The rows of each matrix lie in a flat space through zero, up to rounding. After each matrix: how many dimensions does the smallest such space have?
In the rows, 128 means zero.

[[104  71 149 180 166 167 121 135 154 100 187  93 140 106 147 166 138 167]
 [ 71 145 142  64  93 119 160 115 124 178 116 131 182 120 144 136 118 162]
 [149 142 118 126 124 118 123 129 121 125 112 138 112 137 118 114 127 108]
 [180  64 126 245 199 168  84 150 152  46 187  98  71 121 122 147 147 116]
 [166  93 124 199 171 150 100 142 141  77 159 113  88 126 122 136 140 115]
 [167 119 118 168 150 133 107 137 130  96 134 127  92 134 117 122 134 104]
 [121 160 123  84 100 107 141 120 115 156  97 145 139 136 124 113 120 120]
 [135 115 129 150 142 137 120 132 133 113 141 121 119 126 128 133 132 128]
 [154 124 121 152 141 130 115 133 128 108 130 129 105 132 120 123 132 112]
 [100 178 125  46  77  96 156 113 108 184  81 153 161 137 128 109 114 129]
 [187 116 112 187 159 134  97 141 130  81 135 128  74 137 110 117 137  91]
 [ 93 131 138  98 113 127 145 121 129 153 128 126 160 121 139 137 124 152]
 [140 182 112  71  88  92 139 119 105 161  74 160 127 146 114  96 118  99]
 [106 120 137 121 126 134 136 126 132 137 137 121 146 121 137 138 127 146]
 [147 144 118 122 122 117 124 128 120 128 110 139 114 137 119 114 127 109]
 [166 136 114 147 136 122 113 133 123 109 117 137  96 138 114 113 130  99]
 [138 118 127 147 140 134 120 132 132 114 137 124 118 127 127 130 131 125]
 [167 162 108 116 115 104 120 128 112 129  91 152  99 146 109  99 125  88]]
 -> 2

[[ 57  74 109  27 157 140 124 106 136  89 121 119 149 142 151  99 136 142]
 [ 74 151 103 131 140 127  90 164 132 208  94  89 143 100 127  98 137  95]
 [109 103 149 106 154 158 149 193 179 163 105 127 142  85 113 157 149 111]
 [ 27 131 106  33 158 101 149 104 146 117  87 108 202 123 146  49  94  62]
 [157 140 154 158 125 140 160  89 131 173 145 115  71 174 108  59 144 125]
 [140 127 158 101 140 112 134 221 144  84 158 169 208 128  58 118 122 135]
 [124  90 149 149 160 134 145 102 114 138 118 145 134 118 184  88 163 129]
 [106 164 193 104  89 221 102 193 149 165 116 154 124 124  98  99 103 206]
 [136 132 179 146 131 144 114 149 124 142 117 156 126  92 144 103 136 179]
 [ 89 208 163 117 173  84 138 165 142 135  90 164 207  66 123  62  78 111]
 [121  94 105  87 145 158 118 116 117  90 177 159 115 196  95 158 151 174]
 [119  89 127 108 115 169 145 154 156 164 159 158 123 180  38 186 168 103]
 [149 143 142 202  71 208 134 124 126 207 115 123  84 148 143 155 134 114]
 [142 100  85 123 174 128 118 124  92  66 196 180 148 203 104 166 159 160]
 [151 127 113 146 108  58 184  98 144 123  95  38 143 104 170  64 101  13]
 [ 99  98 157  49  59 118  88  99 103  62 158 186 155 166  64 127 113 184]
 [136 137 149  94 144 122 163 103 136  78 151 168 134 159 101 113 109 148]
 [142  95 111  62 125 135 129 206 179 111 174 103 114 160  13 184 148 135]]
 -> 11

[[152  63 196 109 127 138 157  69 133 127 148  97 151 146 134  92 149 150]
 [ 63 103 102 100 188 112  69 115  89 137 105 108 155 110 122 164 202  81]
 [196 102 219 115  76 172 219  81 150 118 169  95 131 187 127  64 110 166]
 [109 100 115 136 153  99  87 125 125 132 117 141 138  92 138 143 135 134]
 [127 188  76 153 119 125 123 167 149 137 112 157  94 115 128 143  93 115]
 [138 112 172  99 125 161 169  86 125 131 142  86 137 170 119 103 162 113]
 [157  69 219  87 123 169 192  45 131 131 156  65 151 184 123  76 175 128]
 [ 69 115  81 125 167  86  45 167  79 116 109 148 157  85 127 182 156 118]
 [133  89 150 125 149 125 131  79 152 146 124 114 128 118 139 110 145 127]
 [127 137 118 132 137 131 131 116 146 143 119 126 114 124 130 125 131 113]
 [148 105 169 117 112 142 156 109 124 119 146 112 140 151 126 107 130 145]
 [ 97 108  95 141 157  86  65 148 114 126 112 155 141  79 138 159 130 135]
 [151 155 131 138  94 137 151 157 128 114 140 141 120 142 124 122  93 148]
 [146 110 187  92 115 170 184  85 118 124 151  79 142 185 115  96 163 118]
 [134 122 127 138 128 119 123 127 139 130 126 138 124 115 134 126 116 138]
 [ 92 164  64 143 143 103  76 182 110 125 107 159 122  96 126 172 121 113]
 [149 202 110 135  93 162 175 156 145 131 130 130  93 163 116 121  97 111]
 [150  81 166 134 115 113 128 118 127 113 145 135 148 118 138 113 111 173]]
 -> 4

[[120 156 124 156 132 126 151  87 172 146 116 130 114 123 163  66 124  60]
 [156  59 162 135 142 135 132 123 102 113 129 123 117 176 162  90  77 134]
 [124 162 118 128 128 129 121 118 135 138 128 124 146 102 125 138 157 125]
 [156 135 128 143 136 129 116 106 138 133 131 114 148 106 147 115 140 111]
 [132 142 128 136 142 134 125 123 127 138 129 123 136 109 141 111 131 121]
 [126 135 129 129 134 137 149 102 122 115 120 136 121 131 141 109 112 106]
 [151 132 121 116 125 149 155  93 114 113 116 127 142 122 137 120 122 116]
 [ 87 123 118 106 123 102  93 213  98  95 152 153  97 122  53 228 127 193]
 [172 102 135 138 127 122 114  98 127 103 133 119 142 132 140 137 124 116]
 [146 113 138 133 138 115 113  95 103  70 138 140 124 136 128 162 110 118]
 [116 129 128 131 129 120 116 152 133 138 134 128 122 126 119 135 132 139]
 [130 123 124 114 123 136 127 153 119 140 128 122 136 124 115 140 135 156]
 [114 117 146 148 136 121 142  97 142 124 122 136 105 162 161  80 102  88]
 [123 176 102 106 109 131 122 122 132 136 126 124 162  91  97 179 184 145]
 [163 162 125 147 141 141 137  53 140 128 119 115 161  97 171  90 145  76]
 [ 66  90 138 115 111 109 120 228 137 162 135 140  80 179  90 139 112 183]
 [124  77 157 140 131 112 122 127 124 110 132 135 102 184 145 112  91 124]
 [ 60 134 125 111 121 106 116 193 116 118 139 156  88 145  76 183 124 170]]
 -> 7

[[135 120 136 138 154 147 116 138 128 176 134 117 157  99 116 136 131 137]
 [120 128 130 135 152 138 114 146 136 186 137 106 154 125 120 134 130 143]
 [136 130 111 105 119 124 137 115 113  74 132 176 107 133 138 131 110 143]
 [138 135 105 102 129 127 129 118 112  86 133 174 112 133 139 129 108 147]
 [154 152 119 129 146 126 105 122 129 131 107 109 127 124 141 104 135 100]
 [147 138 124 127 126 124 124 115 123 100 113 131 116 122 137 114 131 106]
 [116 114 137 129 105 124 147 124 127 104 134 141 118 131 123 138 128 131]
 [138 146 115 118 122 115 124 117 126  93 115 134 107 144 144 112 126 113]
 [128 136 113 112 129 123 127 126 123 110 131 147 118 142 136 127 117 140]
 [176 186  74  86 131 100 104  93 110  24  91 167  71 162 179  79 110  95]
 [134 137 132 133 107 113 134 115 131  91 110 118 106 138 137 112 138  95]
 [117 106 176 174 109 131 141 134 147 167 118  65 146 105 106 130 163  87]
 [157 154 107 112 127 116 118 107 118  71 106 146 100 135 152 103 123 103]
 [ 99 125 133 133 124 122 131 144 142 162 138 105 135 152 122 135 131 141]
 [116 120 138 139 141 137 123 144 136 179 137 106 152 122 116 137 133 139]
 [136 134 131 129 104 114 138 112 127  79 112 130 103 135 137 115 134  99]
 [131 130 110 108 135 131 128 126 117 110 138 163 123 131 133 134 111 153]
 [137 143 143 147 100 106 131 113 140  95  95  87 103 141 139  99 153  65]]
 -> 4

[[ 68 156 176 113 106 114 176 154 122 104 142 131 113 142 128 135 131  87]
 [156 120 146 108 129 129 130 134 129 185 136 118 131 119 117 133 129 135]
 [176 146  99 111 104  87 125 142  93 156 115 160 124 124 132 112 128 137]
 [113 108 111 126 158 172 120  97 154  79 106  89 134 115 114  94 123 136]
 [106 129 104 158 158 168 120  97 147  81 116  87 139 132 117  88 121 140]
 [114 129  87 172 168 140 111 119 136 138 143  97 127 145 148 110 146 148]
 [176 130 125 120 120 111 147 152 126 130 130 133 117 142 114 130 114 157]
 [154 134 142  97  97 119 152 140 114 116 117 154 119 129 136 136 104 121]
 [122 129  93 154 147 136 126 114 110  64 122 105 134 124  89  93 134 115]
 [104 185 156  79  81 138 130 116  64 154  78 157 145 132 150 136 143  85]
 [142 136 115 106 116 143 130 117 122  78  71 118 162 107 104 107 117 130]
 [131 118 160  89  87  97 133 154 105 157 118 149 157 104  88 170 125  97]
 [113 131 124 134 139 127 117 119 134 145 162 157  65 164 186 125 140 142]
 [142 119 124 115 132 145 142 129 124 132 107 104 164  96 138 131 121 106]
 [128 117 132 114 117 148 114 136  89 150 104  88 186 138  40 169 127 126]
 [135 133 112  94  88 110 130 136  93 136 107 170 125 131 169 145 109 110]
 [131 129 128 123 121 146 114 104 134 143 117 125 140 121 127 109 108 136]
 [ 87 135 137 136 140 148 157 121 115  85 130  97 142 106 126 110 136  69]]
 -> 12

[[ 61 144 134  98 122 177 117 151  95  81 138  60  85 101 176 135 179 138]
 [144 117  64  92  92 164  81 118 110 142 151  97 131 162 165 127 173 115]
 [134  64 120 143 171 118 136  92 114 108  82 154 167 138  78 149 132 126]
 [ 98  92 143  70 129 148 137 126 129 113 126 126 129 119 140 140 151  93]
 [122  92 171 129 103 161 128 126 165 103 132 124 139 100 102 138  69 109]
 [177 164 118 148 161  97 154 129  96 136 131 151 122 126 148  89 231  82]
 [117  81 136 137 128 154 111 105 140 125 113 131 170 155  81 136 147 138]
 [151 118  92 126 126 129 105  87 101 115 117 163 132 163 106 122 164 156]
 [ 95 110 114 129 165  96 140 101  98 148 109 128 147 157 140 129 177 133]
 [ 81 142 108 113 103 136 125 115 148 124 151 137 135 143 138 143 148 161]
 [138 151  82 126 132 131 113 117 109 151 132 127 133 130 137 108 212 124]
 [ 60  97 154 126 124 151 131 163 128 137 127  66 119  63 150 131 166 144]
 [ 85 131 167 129 139 122 170 132 147 135 133 119  76 112 156 141 163  99]
 [101 162 138 119 100 126 155 163 157 143 130  63 112 132 132 105  90 159]
 [176 165  78 140 102 148  81 106 140 138 137 150 156 132  91 120  52 143]
 [135 127 149 140 138  89 136 122 129 143 108 131 141 105 120 106  91 123]
 [179 173 132 151  69 231 147 164 177 148 212 166 163  90  52  91  70 167]
 [138 115 126  93 109  82 138 156 133 161 124 144  99 159 143 123 167 174]]
 -> 15

[[149 117 149 108 117  90 130 135 119 149 166 137 131 109 149 103 119 139]
 [117  63 146 148 124 144 142 113 141 115 141 154 136 142 130  89 131 133]
 [149 146 132 168 128 143 139 165 145 110 108 120 118 144 121 149 132 119]
 [108 148 168 105  99 134 120 124 123 128 101 110  80 124 143  97 125 138]
 [117 124 128  99 164 127 124 123 150 156 149 138 159 135 113 125 158 102]
 [ 90 144 143 134 127 151 170 136 121 114 139 128  81 122 100 140 109 163]
 [130 142 139 120 124 170 150 169 130 159 165 126 149 142 135 141 150 107]
 [135 113 165 124 123 136 169  37 159 123 130 146 104 136 120 125 133 114]
 [119 141 145 123 150 121 130 159 126 128 111 159 131 117 116 129 128 146]
 [149 115 110 128 156 114 159 123 128 121 120 115 177 140 152  96 152 156]
 [166 141 108 101 149 139 165 130 111 120 118 164 150 130 101 137 136 149]
 [137 154 120 110 138 128 126 146 159 115 164 100 123 144 116 136 138 144]
 [131 136 118  80 159  81 149 104 131 177 150 123 133 124 104 111 165 154]
 [109 142 144 124 135 122 142 136 117 140 130 144 124  80 116 158 150 146]
 [149 130 121 143 113 100 135 120 116 152 101 116 104 116 118 121 145 149]
 [103  89 149  97 125 140 141 125 129  96 137 136 111 158 121 114 154 140]
 [119 131 132 125 158 109 150 133 128 152 136 138 165 150 145 154 156 128]
 [139 133 119 138 102 163 107 114 146 156 149 144 154 146 149 140 128 137]]
 -> 15

[[ 58 120 119 124 204 152 118 151 198 224 176 101 113 118 101  82 155  75]
 [120 130 142 125 127 141 118 121 114 120  94 118 121 136 141 149 120 155]
 [119 142 111 164 145  64  93 118 121 134 119 122 156 172  91 130 109 136]
 [124 125 164 106 118 159 120 123 107 115  86  98  75 135 169 158 116 153]
 [204 127 145 118  59  99 143 117  83  54 122 134  86 131 162 145 105 127]
 [152 141  64 159  99  81 164 137 117 103 193 192 218 133  93 117 151 115]
 [118 118  93 120 143 164 109 146 120 144 124 132 149 139 125 141 136 150]
 [151 121 118 123 117 137 146 133 137 121 149 149 142 102 123 111 137 113]
 [198 114 121 107  83 117 120 137  94  86 139 121  70 141 156 136 108 113]
 [224 120 134 115  54 103 144 121  86  49 130 147  96 118 155 135 105 122]
 [176  94 119  86 122 193 124 149 139 130 133 130  93  84 145 110 129 112]
 [101 118 122  98 134 192 132 149 121 147 130 114 100 131 162 149 146 139]
 [113 121 156  75  86 218 149 142  70  96  93 100  51 145 226 202 138 176]
 [118 136 172 135 131 133 139 102 141 118  84 131 145  96 125 125 122 148]
 [101 141  91 169 162  93 125 123 156 155 145 162 226 125  64 103 141 129]
 [ 82 149 130 158 145 117 141 111 136 135 110 149 202 125 103 135 140 158]
 [155 120 109 116 105 151 136 137 108 105 129 146 138 122 141 140 132 142]
 [ 75 155 136 153 127 115 150 113 113 122 112 139 176 148 129 158 142 164]]
 -> 6

[[121 130 112 144 111 109 122 148 131 113 106 163 147 134 130 172 137 139]
 [130 190 125 129 153 116 102  82 103 121 102 180 164 119 140 137 157  96]
 [112 125  89  75 111 135 106 145 107 160 155 131 102 148 123 120 178 119]
 [144 129  75  79 122  86  82 155 113 165 155 121 100 130 106 157 153 150]
 [111 153 111 122  12 209 151 152 130 176 121 132  99 151 123 127 221  86]
 [109 116 135  86 209  53 131 124 123  96 205 127  87 115  99 104  82 145]
 [122 102 106  82 151 131  94 133 118 152 161 116 124 128 128 106 137 136]
 [148  82 145 155 152 124 133 148 157 120 119 107 138 130 130 138  72 159]
 [131 103 107 113 130 123 118 157 131 144 132 130 114 150 127 146 130 141]
 [113 121 160 165 176  96 152 120 144  75 127 148 138 107 119 112  78 131]
 [106 102 155 155 121 205 161 119 132 127  90 132 150 152 166  96 133 102]
 [163 180 131 121 132 127 116 107 130 148 132 146 116 144 114 129 151  92]
 [147 164 102 100  99  87 124 138 114 138 150 116  85 141 102 147 153 127]
 [134 119 148 130 151 115 128 130 150 107 152 144 141 141 127 144 100 136]
 [130 140 123 106 123  99 128 130 127 119 166 114 102 127 104 116 130 129]
 [172 137 120 157 127 104 106 138 146 112  96 129 147 144 116 129 115 126]
 [137 157 178 153 221  82 137  72 130  78 133 151 153 100 130 115  64 122]
 [139  96 119 150  86 145 136 159 141 131 102  92 127 136 129 126 122 147]]
 -> 10

[[144 125 102 132 125 124  94 112 148 134 141 138 132 118 165 165 124  88]
 [125 157 122 130 143 122 137 120 140 164 121 140 162 130  94 112  97 140]
 [102 122 156 144 123 142 100 124 112 154 132 153 120 112 129  88 131 137]
 [132 130 144 146 130 174 159 143 137 145 139 131 129 141 101  86 154 159]
 [125 143 123 130 203 139 158 155 162 117 114 138 124 135 129  97 130 114]
 [124 122 142 174 139 120  93 138 131 118  83 137 147 142 163 124 101 166]
 [ 94 137 100 159 158  93  96 142 126 168  98  97 142 151 162 154 132 162]
 [112 120 124 143 155 138 142 174 143 141 123 123 126 132 139 136 108 128]
 [148 140 112 137 162 131 126 143 176 121 121 142 124 136 159 145 100 116]
 [134 164 154 145 117 118 168 141 121 122 162 114  96  97 121 157 154 121]
 [141 121 132 139 114  83  98 123 121 162 157 121 151 124 111 120 111 156]
 [138 140 153 131 138 137  97 123 142 114 121 140 137 118 123 155 133 137]
 [132 162 120 129 124 147 142 126 124  96 151 137 141 113 101 133 153  87]
 [118 130 112 141 135 142 151 132 136  97 124 118 113 178 108 132 116 139]
 [165  94 129 101 129 163 162 139 159 121 111 123 101 108 187 157 137  94]
 [165 112  88  86  97 124 154 136 145 157 120 155 133 132 157 139 130 184]
 [124  97 131 154 130 101 132 108 100 154 111 133 153 116 137 130 141 141]
 [ 88 140 137 159 114 166 162 128 116 121 156 137  87 139  94 184 141 115]]
 -> 15

[[174 108 112 165 104 119 151 161 123 118  93  89  98 129 146 119 137 158]
 [108 142 149  91 120 124 145 105 132 128 138 158 121 124 119 125 125 136]
 [112 149 164  98  92  92 138 125 190 117 144 165 165 115 113  33 151 139]
 [165  91  98 223 142 112 115 149  88 125 134 121 150 144 153 156 104 122]
 [104 120  92 142 125 124 143 111 116 117 128 171  86 168 125 173  97 107]
 [119 124  92 112 124 201 130 159 149 156 164 115 178 140  97 100 161  93]
 [151 145 138 115 143 130 175 136 123 142  94  96 113 109 121 121 117 152]
 [161 105 125 149 111 159 136 221 133 121 147 127 154 179 126  83 121 128]
 [123 132 190  88 116 149 123 133 190 141 113 134 165  84 116  75 112  85]
 [118 128 117 125 117 156 142 121 141 143 152 135 118 133 123 139 128 120]
 [ 93 138 144 134 128 164  94 147 113 152 230 153 143 136 115 162 105  99]
 [ 89 158 165 121 171 115  96 127 134 135 153 150 113 134 121 163  60  92]
 [ 98 121 165 150  86 178 113 154 165 118 143 113 202 132 110  93 143 109]
 [129 124 115 144 168 140 109 179  84 133 136 134 132 216 147 160  37  89]
 [146 119 113 153 125  97 121 126 116 123 115 121 110 147 157 133 110 135]
 [119 125  33 156 173 100 121  83  75 139 162 163  93 160 133 195 131 124]
 [137 125 151 104  97 161 117 121 112 128 105  60 143  37 110 131 208 152]
 [158 136 139 122 107  93 152 128  85 120  99  92 109  89 135 124 152 182]]
 -> 13

[[151 113 132 121 119 128 133 119 107 145 145  97 121  99 130 116 104 107]
 [113 135 118 129 133 132 124 126 133 121 114 137 138 134 140 138 133 144]
 [132 118 103 114 125 140 126 102  98 143 119  90 144  86 171 134  91 135]
 [121 129 114 124 130 134 125 119 122 129 117 121 139 119 148 136 119 139]
 [119 133 125 130 132 129 126 130 135 122 121 138 132 137 129 133 136 137]
 [128 132 140 134 129 123 129 140 141 122 133 144 120 146 108 124 144 124]
 [133 124 126 125 126 129 129 123 121 133 130 118 129 118 134 127 119 125]
 [119 126 102 119 130 140 123 107 110 134 110 107 147 103 168 141 105 146]
 [107 133  98 122 135 141 121 110 119 126 101 121 152 115 170 148 116 157]
 [145 121 143 129 122 122 133 134 126 134 146 122 114 125 109 115 126 108]
 [145 114 119 117 121 133 130 110 101 146 134  90 131  90 150 123  95 118]
 [ 97 137  90 121 138 144 118 107 121 122  90 124 160 117 181 155 117 169]
 [121 138 144 139 132 120 129 147 152 114 131 160 119 162  99 126 158 128]
 [ 99 134  86 119 137 146 118 103 115 125  90 117 162 110 188 156 110 169]
 [130 140 171 148 129 108 134 168 170 109 150 181  99 188  57 113 181 109]
 [116 138 134 136 133 124 127 141 148 115 123 155 126 156 113 132 152 136]
 [104 133  91 119 136 144 119 105 116 126  95 117 158 110 181 152 111 163]
 [107 144 135 139 137 124 125 146 157 108 118 169 128 169 109 136 163 142]]
 -> 2
